There are 4 ways to turn a row about zero (a turn may also mirror it). The second row of each pair is the first, turned, with some noise. The first 36 pairs use one turn. New pairs use 2 turns, one after the other, and a turn may come again.
In the rows, 128 means zero.
Known pairs, each followed by its turns in order:
[173  83 110 133 140  96  84 117]
[113 140 173 152 130 180 122 173]
Z766

[ 91 177 146 119 101 119 147 134]
[121  89 103  91 121  98 131 103]
Z766

[125 118 142  80 110 164 166  78]
[158 138 131 132 139 143 157  51]
Z766

[157 125  94 117 129  85 173 177]
[125 151 132 133  87  52 119 104]
Z184

[ 96 140 112  92 148  81 140 159]
[150 150 133 120 147  74 165 100]
Z184

[176 145  98 117 113 145 178  77]
[ 65 159  84 153 127 130 164 114]
Z156

[ 93 110 165 137  90 125  81 156]
[146 129 187  88 163 150 112 138]
Z184

[ 92  99 155 157  83 114  89 115]
[ 61 136 100 100 113 169 135 126]
Z766

[166 152  83 179 104 101  83  99]
[109  52 148 123  65 146 140 109]
Z184

[120  98 157 116 177 107 171  90]
[132 137 190 164 155  94 106 150]
Z710

[ 84 135  85 127 108 173 112 118]
[142  91 116 160 147  84 166 153]
Z156

[119 130 113 130  78 157 123 144]
[111 129 179 155 128 135 114 145]
Z184

[127 112 160 129 151 174 168  96]
[138  93 181 133 158  96 150 134]
Z710

[ 98 158 126 156 155 140 142 134]
[128 129 117 155 151 142 128  80]
Z184

[153 166 170  85 156 165 133 120]
[172  98 151 142 186 165 136 123]
Z710

[101  96 167 159 171  88 129 127]
[143 166 166 179 100  93 122 116]
Z710

[158 122 104  94 152  97  78 173]
[138 163 155  81  81 121 174 118]
Z184

[ 97 103 161 117 150 121 137 172]
[119 155 134 115  75 106  97 113]
Z766

[108 122 109 145 103 103 153 101]
[118 144 139 173 155 151 139 140]
Z156

[ 96 147  83  83 120 118 162  81]
[ 73 151 162  88 167 141 114 154]
Z710

[174 100 127 176 157 120 152 135]
[101 167 150  88 161 134 135  96]
Z156

[128 165 103 102  92 152 134 171]
[121  81 104 112 108 143 165 162]
Z156

[ 80  81  87 149 141 178 137 134]
[189 150 146 195 129 158 119 135]
Z184

[ 77 151 148 165  89 175  93 153]
[172  61 168 141 126 112 166 107]
Z156

[ 93 121 123 158 130 155 116 126]
[116 119 149 120 100 124 155 107]
Z710

[ 95 161 133 141 113  78 149 127]
[161 131 126 159 133 189 130 133]
Z156

[124 176  91 155 136 104 153  81]
[ 62 146 131 136 168 122 118  91]
Z710

[177  84 135 126 102  97 160  92]
[128 107 140 179 137 186 106  95]
Z766

[154 170 156 170  85 117  92 179]
[ 77 118 185  85 121 145  96  83]
Z184

[ 98 166  97 136 102  88 148 113]
[ 99  67 127 135 140 105 151 120]
Z766

[133 114 137  81 133 124 175 159]
[148 133 159 133 119 103  87  80]
Z766

[167 142  77 132 161 102 106 126]
[113 127  79  96 177 133 105 121]
Z156

[179  79 141 138 120 126 127 105]
[ 71 150 153 126 132 114 102 105]
Z156

[161 148  79 171 166 161  88  80]
[154 143 118 157 166 140 190 196]
Z766

[145 163 148 137  85 149  78 114]
[156 108 107  89 128 152 122  72]
Z710

[126  90  98  90 129 155 106  96]
[113  91 159  96 107 144  98 156]
Z710

New pairs, each followed by its turns in order:
[159 113 102 112  96 107 105  99]
[128 128 136 111  92 178 107 136]
Z710 Z710

[167 138 157  81 104 134 108 113]
[145 164 136 123 121 154 165 170]
Z184 Z710

[154 125 124  87  90 122 153  96]
[142 136 136 157 108 184 112 155]
Z710 Z710

[104 136 125  97 169  95 110 159]
[136  96 128 118 116 129 176  85]
Z710 Z156

[120 146 167 147  87 159  92 153]
[107  96 118 102 173 110  92 161]
Z710 Z710

[154 118  93 139 104 163 108 121]
[103 126 141 149  79 115 145 115]
Z156 Z766

[ 84 164  77 114 100  83 155 116]
[ 91 134 137 172  60 146 136  88]
Z766 Z766

[129 123 178  98 100  99 114  93]
[171 117 161  93 131 167 122 159]
Z710 Z766

[130 106 146 144  91 178 119  90]
[159  70 116 112 160 112  96 116]
Z156 Z184

[171 102 124 157  99 105 121 132]
[126 156 114  99  83 125 161 115]
Z156 Z766

[145 155 108 132 178 138 128 109]
[106 133 118 161 152 124 173 139]
Z184 Z156

[ 89 122 131 133 132  92  92 137]
[153 107 147 150 161 117 104 150]
Z184 Z710

[122 152 118 135  94 177 163 111]
[124 173  84 139 169 121 123 126]
Z766 Z156

[160 122 126  94 176 133 162 165]
[ 96 100 136  66 109 141 116 119]
Z766 Z184

[162  77 132 155 100 133  92  92]
[ 77 127 176 114 133 178 131 132]
Z710 Z766

[128 175 100  77  92 176 138 140]
[137 203 104 171 129 124 148 155]
Z710 Z184

[179 174 172 129  84 107 121 179]
[106 188 125 110 158 147 158  56]
Z156 Z766

[ 90 105 153 158  84 151 177 103]
[107 106 123 171 150 121 203 127]
Z766 Z766

[145 131 137 127  80 113 131 123]
[147 126 144 149 152 156 109 134]
Z156 Z184

[130  98  90 146 101  77 135 125]
[143 115 163 167 103 147 171 115]
Z156 Z710

[117 169 158  87 105 116 134  94]
[ 89 127  99 145 182 140 128 137]
Z156 Z766

[139 108 173 108 119 156  84  85]
[140 161 161 112 129 201 114 121]
Z710 Z766

[137  96 100 175 105  97 179 100]
[ 84 111 142 139  76  75 145  94]
Z766 Z710

[174  98  81 132 144 127 163 108]
[129 162 133 150  58 131 140 133]
Z710 Z710

[ 81 120 118 175 148  90 180 122]
[115 203 134 135 154 112 151  83]
Z710 Z710

[172 172 179  81  97  79 114 118]
[ 88 125 140 117  80  49  86 140]
Z766 Z156

[ 76 159 174 137 155 116 121 118]
[136  76  87 128 153 112  94 101]
Z156 Z710

[160  92  95  87 111  87 112 100]
[118 150 142 132  61 172 156 111]
Z156 Z710

[158  78  94 159 105 107 118 101]
[ 66  92 171 119 120 127 107 139]
Z184 Z156

[153 145 124 106 180  92 127 164]
[113 136 156  59 122 129  98 130]
Z766 Z184

[112 147 127 105 137 158 129 126]
[105 136  96 124 132 115 121 145]
Z156 Z710

[172 120 178 171 166 178 178 179]
[152 158 154  77 231 135 118 151]
Z156 Z710

[157 178 158  82 170 113 130 169]
[183 168  94 161 156 112 124 174]
Z710 Z766

[111 175 165 110 149 110 134 142]
[ 66  99 104 128 119 115 146 117]
Z156 Z156

[175 179 142  83 175 114 126 174]
[105 151 138  36  86 124 125 151]
Z766 Z184

[133 117 125 111 134 146 129 101]
[129 153 136 115 103 144 117 128]
Z710 Z766

[140 102 145  95  96 151 103 118]
[113 181 157 116 144 120 125 118]
Z184 Z184

[ 88 135  98 138 176 146  88 178]
[196 106  79 136 150 153 143 111]
Z184 Z766

[ 99 116 154 168 155 160 144  99]
[ 69 125  90 112 149 122 141 126]
Z766 Z710

[123 103 110 141 128 134 156 117]
[110 125 124 142 146 140 115 160]
Z184 Z766

[108 170 151 105  90 152 121 137]
[140 136 103 125 121 104 180 162]
Z766 Z184

[111 154 106 108 157 176 170 139]
[133 129 161 159 137  95 181 155]
Z710 Z710

[115  98  79  83 115 179  99 128]
[113 108 167 116  76  94 135 181]
Z710 Z156

[ 82 148 177 133  96 172  79 120]
[147 122 102 119 108  46  79 122]
Z156 Z710

[ 82 158 121 147  93 168 149 155]
[135 115 112 146 154  62 145 166]
Z156 Z710

[125 121  92  95 170  85  97 151]
[130  92  97  71 136 108  95 154]
Z156 Z156

[110  99 118  83 106  80 146 145]
[138  84 160 134  94 141  79 141]
Z184 Z766

[169 175 119 170  98 153 150 141]
[146 127  92 186 156 109 115 166]
Z156 Z184

[ 90 139 159 177  94 105 111  76]
[ 75 114 147  84 104 114 165 182]
Z766 Z710

[ 78 165  92  99 176 110 158  87]
[167 148 188 145 136 147 183  82]
Z710 Z710

[177 112 105 118 142 135 104 116]
[163 121 108 148 147 125  95 160]
Z156 Z156

[137 101  77 134 100  77 107 132]
[132 109 199 143 134 126 168 123]
Z710 Z184

